The rows come from 4 hidden closed curves, with some noise, and rows from the same curve form a group. Each curve winds through 4 dimensions. The rows are also pushed far along 2 directions, which tell nothing about the answers.
In the rows, 128 means zero.
Known rows, each followed by its group:
[128 142 144 121 122 126 129 132 131 141 135]
(3)
[100 128 123 166 168 119 140  86 114  78 101]
(0)
[110 131 136 138 177 123 141 112 126  93 115]
(0)
[125 134 125 115 115 138 121 123 134  96 126]
(1)
[144 119 125 129 107 130 128 123 121 134 126]
(3)
[147 107 134 121 119 118 128 144 120 132 119]
(2)
[144 111 117 119 126 127 118 155 137 148 131]
(2)
[163 112 145 127 121 126  80 128 158  57  71]
(1)
[108 127 122 145 146 135 115 110 126 108 114]
(2)
[116 142 134 145 150 128 148 103 102 163 143]
(0)
[139 128 144 119 127 115 131 146 134 132 125]
(0)
[138 125 102 128 119 142 142 127 137 155 152]
(3)
[160 129 148 126 114 130  94 115 164  51  81]
(1)
[ 95 134 127 158 171 122 115  93 134  40  82]
(1)
[126 137 135 124 126 131 110 135 143 128 125]
(3)
[125 145 140 132 130 119 145 126 116 169 147]
(0)
[144 116 114 121 115 138 103 144 139 135 125]
(1)
[ 76 147 118 176 168 126 137  78 118  93 111]
(3)
[120 144 100 135 118 144 158 115 120 193 177]
(1)
[111 145  97 141 128 143 152 119 125 196 174]
(3)
[131 111 133 127 145 121 116 145 134 118 111]
(2)
[131 138 156 130 135 113 125 122 126 107 109]
(0)
[106 136 142 132 148 128 130 121 117 131 128]
(2)
[147 138 148 118 122 130 103 126 160  76 101]
(1)
[170 120 147  81  88 139  90 175 152 146 131]
(2)
[111 116 119 144 154 130 121 126 124 129 118]
(2)
[134 114 125 130 148 130 121 124 134  92 108]
(0)
[113 140 126 156 148 129 132  87 111 113 117]
(0)
[103 154 129 147 140 125 152  91 121 107 131]
(3)
[145 103 118 127 123 128 107 142 136 115 109]
(2)
[132 116 131 131 131 125 129 138 123 153 130]
(3)
[120 145 127 144 136 133 130  95 140  87 116]
(1)

New rows. What belongs after each?
[111 129 116 150 158 124 145 121 119 165 142]
(1)
[119 128 103 145 143 136 148 111 133 132 141]
(3)
[142 126 141 135 120 129 107 101 144  47  83]
(1)
[126 138 129 127 123 125 135 120 129 112 129]
(2)
[101 133 137 138 156 129 130 121 117 135 127]
(2)
[ 93 150 118 147 151 131 147 117 123 171 156]
(3)
[116 136 119 152 136 131 146  91 121 115 126]
(1)
[146 121 130 114 136 137 133 139 118 173 148]
(0)
[131 137 141 120 140 123 135 136 133 135 133]
(0)
[116 128 125 118 135 129 131 140 120 140 141]
(1)
[ 93 139 131 153 153 124 142  91 108 100 117]
(2)
[111 122 132 156 156 112 133 102 120  76  94]
(0)
[149 124 142 127 103 128  94 111 141  51  81]
(3)
[147 103 116 127 122 130 107 144 133 125 114]
(2)
[143 118 115 130 126 140 116 119 127 128 124]
(0)
[152 118 113 100  93 146  97 153 141 130 132]
(1)
[113 145 116 144 125 136 131 101 128 124 133]
(3)
[111 127 128 142 145 133 104 109 134  77  97]
(2)
[142 125 123 141 118 134 123 109 133 113 116]
(1)
[152 114 127 113 121 136 104 151 157 118 118]
(3)
[129 127 126 126 136 131 106 134 144 105 114]
(1)
[108 121 125 141 151 122 153 128 101 181 148]
(2)
[114 119 116 150 151 129 123 115 131 111 112]
(3)
[131 143 138 132 134 127 146 120 133 147 140]
(1)
[132 118 136 131 130 122 124 134 123 138 121]
(3)
[140 140 142 125 127 128 129 124 144 123 127]
(1)
[125 143 123 139 127 136 134 102 138 111 128]
(1)
[139 120 116 134 131 138 118 116 127 120 120]
(0)
[114 145 111 135 126 140 146 107 125 141 150]
(1)
[157 105 131 107 104 131 107 155 127 140 123]
(1)
[103 130  97 150 162 133 166 114 113 173 162]
(0)
[133 129 122 137 111 131 128 110 121 126 126]
(3)
[134 133 137 147 143 122 135 113 134 128 119]
(1)
[151 134 153 118 120 126 116 128 151  95 108]
(1)
[110 149 144 136 145 119 145 109 130 104 125]
(3)
[122 133 135 120 133 138 108 134 138 123 124]
(2)
[154 121 122 103 107 139 104 163 145 162 141]
(1)
[125 139 138 115 132 129 127 133 137 116 130]
(1)
[135 142 130 126 130 138 116 116 138 113 124]
(0)
[140 120 109 120 116 128 147 157 127 198 165]
(0)
[137 131 163 106 128 127  87 138 156  53  86]
(2)
[110 116 112 151 156 126 128 120 121 123 118]
(2)
[126 136 149 154 156 117 125  96 143  67  87]
(1)
[ 89 149 127 157 157 125 162  78 114  91 127]
(1)
[190  97 120  89  87 144  89 173 153 140 124]
(0)
[119 144 126 126 149 131 155 130 118 186 165]
(0)
[142 124 137 119 142 134 127 128 119 147 132]
(0)
[149 128 134 110  99 138  88 150 151 131 119]
(3)
[192 115 129  90  61 138  82 168 158 142 124]
(0)
[148 133 142 122 118 129 134 131 136 145 135]
(1)
[ 81 144 133 163 168 119 138  99 113 120 119]
(3)
[130 121 130 135 137 122 146 121 122 123 126]
(3)
[124 119 110 118 117 139 119 137 120 138 139]
(1)
[139 125 128 145 127 130 117 105 138  94 103]
(1)
[161 130 126 107 104 145 103 138 144 139 132]
(0)
[132 118 136 131 130 124 126 135 123 141 123]
(3)
[136 136 144 133 130 128 122 114 116 136 123]
(0)
[135 125 122 149 133 130 124 108 134 119 114]
(1)
[105 119 105 152 157 129 140 121 114 157 137]
(2)
[ 69 159 114 160 168 130 166  76 112  97 139]
(1)
[116 140 136 125 127 129 143 124 114 151 146]
(2)
